There are 3 ways to turn a row about zero (a turn may also mirror it). The second row of each pair is the first, turned, with some noise.
In the rows, zero is written as 128.
Known pairs, each followed by its turn:
[119  99 104 162  91]
[114 115 184 151 142] : T

[156 107  85  95 165]
[ 73 104  89 122 139] : T

[159 150 157 146  98]
[104 143 138  79 101] : M

[131 173 127  99 114]
[146 145 119 166 109] : P

[174 163  96 166 139]
[150 134 190 164 150] : P

[139 156 109 166 167]
[148  82 151 128  92] : M

[103  99 158 121  82]
[127 187 105 130 133] : M

[178 150 162 180 100]
[147  92 196 146  97] : P

[178  92 174 178 133]
[170 108 137 151 200] : T

[124 114  77  98  98]
[125 117  66 126 156] : M

[100 116 159  88 112]
[123 189 127 128 123] : T

[124 178 148  88 102]
[149 162 101 145  74] : T

[ 84 121 175 178 108]
[158 192 140 128  86] : M

[118 110 175 153  87]
[104  86 145 112  87] : P

[110 174 180 157 144]
[140  63 122 167 125] : P

[ 91 176 160 101 131]
[158 149 163  90 164] : M

[154 116 176  79 157]
[138 168  64 131 156] : T

[134  99 132 114 124]
[132 135 124  94 121] : P

New pairs. What belongs after each?
[100  93 134 176 147]
[ 89  89 140 103 163] : P

[156 125 106 137  80]
[103 129  81 101 104] : M

[98 78 96 90 76]
[ 58 168 164 164 118] : T

[ 90 176  99  85 179]
[185  83 156 135 184] : M

[176 173 120 135 129]
[156  87  95 147 104] : T

[ 90 108 144 168 155]
[104  75 127 119 158] : P

[150 110 173 130 122]
[150 100 138 104 103] : P

[130 157 161 116 156]
[130 130 176 116 141] : M

[113 114 142 125 101]
[127 165 112 130 133] : M

[104 180  94 159 164]
[112 117 130 191 180] : P

[114  84 124 167 129]
[116 113 173 125 166] : T

[ 94 114 169 120  97]
[148 188 154 139 130] : T

[ 91  95 120 163 100]
[155 162  91 147  95] : M

[120 162  79 137 131]
[162  81 103 109 118] : M

[ 95 157 131 121 113]
[158 138 131 106 146] : M

[161 115 178  96 166]
[150 157  69 127 172] : T

[175 132 106  89 122]
[171 170 143 118 116] : P

[141 144 102 160 165]
[143  83 143 133  99] : M

[ 89  87 167 177 116]
[154 151 191 119 173] : T

[155  99 105 163  99]
[100 129  88 143  86] : M

[146 168 171  85 143]
[108 127 174  92 172] : M

[105  96 145 166  88]
[ 71 104 146 108 106] : P

[157 125 177 169 176]
[185 110 112 104 187] : T

[159  80 154  79 141]
[ 78 139 144 166 170] : M

[153 178 154 157 103]
[182 115 122 146 103] : T

[ 91  86  98 144 118]
[154 143  89 169 119] : M

[ 83 171 172 174  94]
[ 87  70 133 176  93] : P

[165  90 129 174 124]
[139  90 140 153 175] : T

[149 174 135 121 157]
[122  95 164  95 131] : M

[ 79 108  79 133 117]
[180 126  78 160 134] : M

[150 144  81 113 156]
[123  67 122 129 137] : M

[101 112 139 126  91]
[119 167 165 144 127] : T

[166 162 169 104  87]
[169 148  88 179  99] : T

[136 101  87 134 125]
[ 91 106 139 140 139] : T

[126 168 136 135 139]
[147 116 152  97 128] : M

[144 167 110  93 123]
[153 164 116 163 121] : P

[105 102 169  93 176]
[125 175  93  84 171] : T

[171 132 150  94 179]
[201 121 112 111 141] : P

[167  99 123 110 180]
[176 136 121  95 164] : P

[138 104  86 176 121]
[104  77 165 136 150] : T

[104 153 173 155  89]
[101  84 133 151  86] : P

[141  87 120 161 159]
[120  99 142 117 186] : T

[109 100 112 136 116]
[104 136 152 131 142] : T

[ 78  94 112 114 142]
[161 139 114 176 153] : M

[112 175  87  99 145]
[106 119 107  99  74] : T

